The groups are shells around one centre, one inside the other: the same stretched ball of 6 dimensions in 9 sizes.
In the rows, 128 means zero.
Known rows, each followed by its group:
[ 96 115 107 151 111  88  99 130  81  83 130 132 123 117 100 124 128 118]
q_624
[ 67 144 133 152  87  85  58 141 131  32 131  88 132 114 102 112 151 152]
q_383
[138  97 101 158 120 109  88 113 126  60 147 140 166 104  65 126 141 139]
q_967
[103 115 104 165 127 111 107 135 133  47 145 115 162 116  67 139 152 114]
q_493
[ 89 136  92 144 122  87  83  97 111  65 135 134 122 102  92 118 141 169]
q_624
[ 78 138 106 152 106  85  81 116 123  47 138 122 138 108  95 125 144 146]
q_466
[ 73 124  92 160 129  93 132 140  89  76 134 125 129 126  93 145 137  88]
q_113
[145  97 114 160 129 124  80 124 138  55 146 119 163 106  56 122 151 151]
q_967
[129 106 118 163 131 122  87 133 136  53 145 115 160 112  62 130 152 138]
q_113
[131  98  71 146 143 106 115  98  89  96 137 152 129 105  70 122 134 143]
q_979
[125  97 109 165 129 119 108 144 118  64 142 116 158 119  64 134 146 107]
q_466
[112 114  86 156 166 116 127 116  97  92 138 138 123 116  71 141 143 131]
q_979
[135  91  86 158 129 114 111 121 116  68 144 133 161 110  58 127 143 120]
q_466
[ 86 126 125 162 117 101  93 148 115  56 135 105 138 122  90 133 146 117]
q_896
[139  99  78 158 161 136 116 115 139  62 147 116 155 108  36 127 164 149]
q_879
[131 100  62 155 154 113 130  96 111  80 147 157 153 105  56 139 142 129]
q_466
[ 90 125 107 167 145 114 119 141 123  59 142 113 145 123  73 148 153 110]
q_624
[141 103  81 154 156 129 103 103 139  63 147 127 153 102  43 124 159 165]
q_967
[ 75 121 102 162 114  85 124 141  87  73 136 135 139 125 101 148 129  78]
q_493
[ 74 125  71 153 132  95 134 126 102  67 135 120 131 119  79 134 147 107]
q_979
[149  99  91 160 152 137  95 111 159  47 152 117 171 102  34 126 166 163]
q_879
[149  89  87 159 161 134 118 119 117  83 144 130 148 111  46 131 150 137]
q_624
[100 130 102 152 139 105  89 111 123  63 138 123 128 108  79 126 150 163]
q_113
[103 111 117 157 111  97  94 139  98  71 134 122 137 118  91 127 134 116]
q_493
[ 99 115 110 159 135 107 112 141  95  80 133 119 127 123  85 136 140 112]
q_967
[ 80 120 105 162 127  92 127 143  83  82 134 133 130 127  98 148 130  84]
q_493
[107 117  75 148 142 107 110 107 112  72 137 125 129 107  68 121 150 152]
q_493
[136  96  80 154 150 116 118 109 101  88 141 145 140 109  62 130 140 134]
q_896
[ 85 136 123 151 105  87  66 122 118  53 134 117 129 109 100 119 141 157]
q_967
[128 101 100 153 133 118  96 128 114  71 136 113 138 112  64 116 149 144]
q_383
[ 69 145 108 156 122  89  93 120 121  52 138 122 132 113  96 137 146 139]
q_979
[ 61 148 125 148 109  87  74 138 106  58 125  94 105 118 108 115 146 154]
q_383
[ 79 137 133 155 100  89  66 136 121  47 133 105 132 114 102 121 144 146]
q_967
[111 105  67 160 154 110 143 113 103  81 145 150 149 114  64 148 141 103]
q_466
[ 64 148  92 148 117  90  90 116 132  40 135 102 128 109  86 119 158 158]
q_383
[ 97 120  91 159 156 106 129 122  92  90 137 141 124 119  82 147 138 115]
q_624
[147  85  74 159 133 112 116 103 115  73 150 158 171 104  55 134 137 119]
q_383
[169  68  74 161 157 126 134 109  91 104 147 169 161 110  50 141 129 106]
q_879
[ 47 146 124 155  93  64  93 140  81  68 127 127 116 123 130 136 124 104]
q_879
[ 67 137 116 153 102  86  87 140 111  51 131 102 126 118 101 122 144 129]
q_896
[102 109  97 158 120  92 116 127  87  81 138 145 141 117  91 139 128  98]
q_896
[ 98 114 113 166 134 108 118 147 103  72 138 122 142 125  82 146 141  96]
q_113
[139 104  95 158 144 125  92 110 143  55 148 126 161 103  50 126 156 159]
q_113
[ 80 125  99 166 142  99 134 137  98  75 140 135 138 125  89 157 138  88]
q_979
[ 84 119  97 156 107  98 106 143 117  49 135  99 144 119  79 123 150 112]
q_879
[102 116  97 164 137 120 113 137 142  44 145 102 159 117  56 136 163 121]
q_383
[ 85 130 127 162  96  87  77 134 129  39 142 120 157 113  96 134 141 123]
q_879
[163  83  67 152 156 118 116  85 103  95 148 173 154  98  53 131 133 145]
q_979
[129 107 102 155 146 122  96 120 121  72 140 120 138 110  62 124 151 153]
q_113
[ 76 128  80 149 138  93 127 123  83  86 129 126 109 119  91 131 139 120]
q_624
[105 118 107 155 121  93  92 116 102  73 138 143 137 110  92 132 132 134]
q_896
[122 105  82 153 158 111 124 110  87 100 137 150 124 113  74 136 135 131]
q_466
[122 106  99 161 150 113 116 120 103  84 142 146 142 115  74 144 137 121]
q_896
[ 83 124 102 166 131  99 123 137 109  63 141 129 147 123  86 151 141  93]
q_493

New rows, each followed by its group:
[ 94 123 130 163 114  99  87 143 115  57 138 117 144 120  93 137 140 118]
q_113
[138  94  62 155 160 117 134  97 104  89 146 159 149 106  54 139 140 127]
q_967
[ 55 144  79 153 127  79 123 115  99  66 135 135 124 116  99 142 139 115]
q_879
[116 122 128 156 112 111  57 125 149  37 142 103 152 105  72 114 156 172]
q_979
[121 116 103 152 121 109  73 110 142  46 143 117 152 101  66 115 154 171]
q_967
[107 123  90 147 127  92  87  93 108  73 139 148 131 101  87 123 136 163]
q_624
[133 103  76 159 170 133 127 113 130  72 146 126 149 110  42 137 159 140]
q_979
[ 84 118 101 161 132  88 132 136  67  97 133 151 125 126 106 153 120  80]
q_879
[ 75 129  91 164 145 101 136 133 105  69 140 129 137 124  84 154 144  95]
q_979
[116 110  80 144 138  98 106  99  85  95 133 149 117 106  83 120 131 151]
q_979
[ 48 142 125 160  92  84  95 162 114  40 130  86 133 128 105 130 148 101]
q_979
[ 51 139 131 162  97  79 100 161  91  60 129 106 125 131 118 139 133  88]
q_624
[ 94 110  99 157 116  96 115 139  92  74 134 124 138 121  88 132 135  98]
q_493
[ 98 132 105 145 129 101  76 110 119  63 133 115 118 106  84 114 149 178]
q_967
[ 36 152 131 159  81  73  85 159 115  34 130  90 133 126 116 131 144 104]
q_383
[ 71 141 129 156 116  88  84 136 102  65 131 117 119 119 109 133 138 133]
q_624
[150  91  63 151 162 119 122  87 104  94 145 163 144 101  53 131 138 148]
q_466
[ 77 136 130 152  96  87  68 138 116  48 131 102 128 115 103 117 143 144]
q_967
[ 72 133 117 159 123  92 107 143  96  70 132 117 123 124 102 140 138 109]
q_113
[ 61 140  96 157 123  88 115 132 108  58 135 117 128 120  95 139 145 113]
q_113
[108  95 100 166 119 104 129 151  92  75 139 127 154 126  78 142 134  71]
q_879
[ 88 124 102 155 135 100 113 132  94  79 132 123 121 121  90 135 140 120]
q_896
[ 49 152 125 156 107  79  88 141 106  54 130 107 118 122 114 134 141 124]
q_466
[136  91  76 161 131 109 119 107 118  67 151 157 174 106  59 140 138 111]
q_879
[106 104  79 163 134 100 137 122  97  77 144 152 156 117  76 150 133  85]
q_466
[117 116 124 159 131 115  83 132 124  62 140 115 142 114  75 129 148 146]
q_113
[170  76 102 163 154 130 109 118 102  96 146 155 156 110  56 137 133 125]
q_383
[118 103  75 158 156 120 134 121 108  80 141 129 141 116  58 137 149 118]
q_967
[ 63 140 132 153  84  83  68 150 119  38 129  87 130 119 105 115 147 133]
q_383
[106 123  99 149 141 100  95 107  98  85 134 140 117 108  88 127 137 157]
q_466
[121 119 106 159 144 119  87 113 142  54 146 123 151 106  62 131 156 162]
q_967
[155  96  82 154 164 125 105  91 117  86 147 157 147 100  53 132 143 162]
q_967
[ 93 115  98 149  99  87  94 128  99  65 132 120 134 113  92 116 136 124]
q_383
[123 118 108 161 130 115  80 111 154  39 150 124 167 103  61 131 156 159]
q_879
[101 119 114 160 136 116 101 143 121  61 137 102 137 120  73 131 153 129]
q_967
[ 59 140 100 147  96  68  93 121  92  63 129 128 120 114 114 124 131 126]
q_624
[ 62 140 107 148  85  77  77 130 118  39 131 101 132 112 101 112 145 139]
q_879
[ 74 136  74 151 140  91 123 109 103  71 136 134 123 113  87 137 144 130]
q_624
[ 90 131 115 151 114  88  79 118 104  67 134 130 125 110 101 124 135 149]
q_493
[109 111  84 153 127 113 104 124 130  52 140 105 147 110  59 117 158 140]
q_879
[ 84 107  89 163 117  88 143 145  74  84 135 140 142 128  94 149 125  57]
q_879
[116 111  89 153 140 116 105 119 122  65 140 117 140 110  62 123 153 145]
q_896
[ 99 116  98 157 120  87 107 115  91  79 139 155 140 113  96 140 125 112]
q_466
[109 114  84 151 148 113 114 117 105  80 135 122 124 113  69 125 148 143]
q_967
[ 44 153 110 153 100  82  90 141 125  34 131  88 127 119 100 124 155 130]
q_979
[ 82 121 105 164 123  91 122 139  91  74 137 136 140 124  97 150 131  85]
q_113
[ 70 120 113 163 107  82 123 154  75  79 132 130 132 131 110 147 124  66]
q_979
[140 112  98 147 143 116  72  92 130  68 142 135 137  96  63 114 149 194]
q_624
[ 99 118 125 164 111  91  92 134 103  66 140 141 150 117  99 143 129 107]
q_979
[126 112  88 144 129 105  81  96 119  68 138 132 134  98  70 109 145 178]
q_466
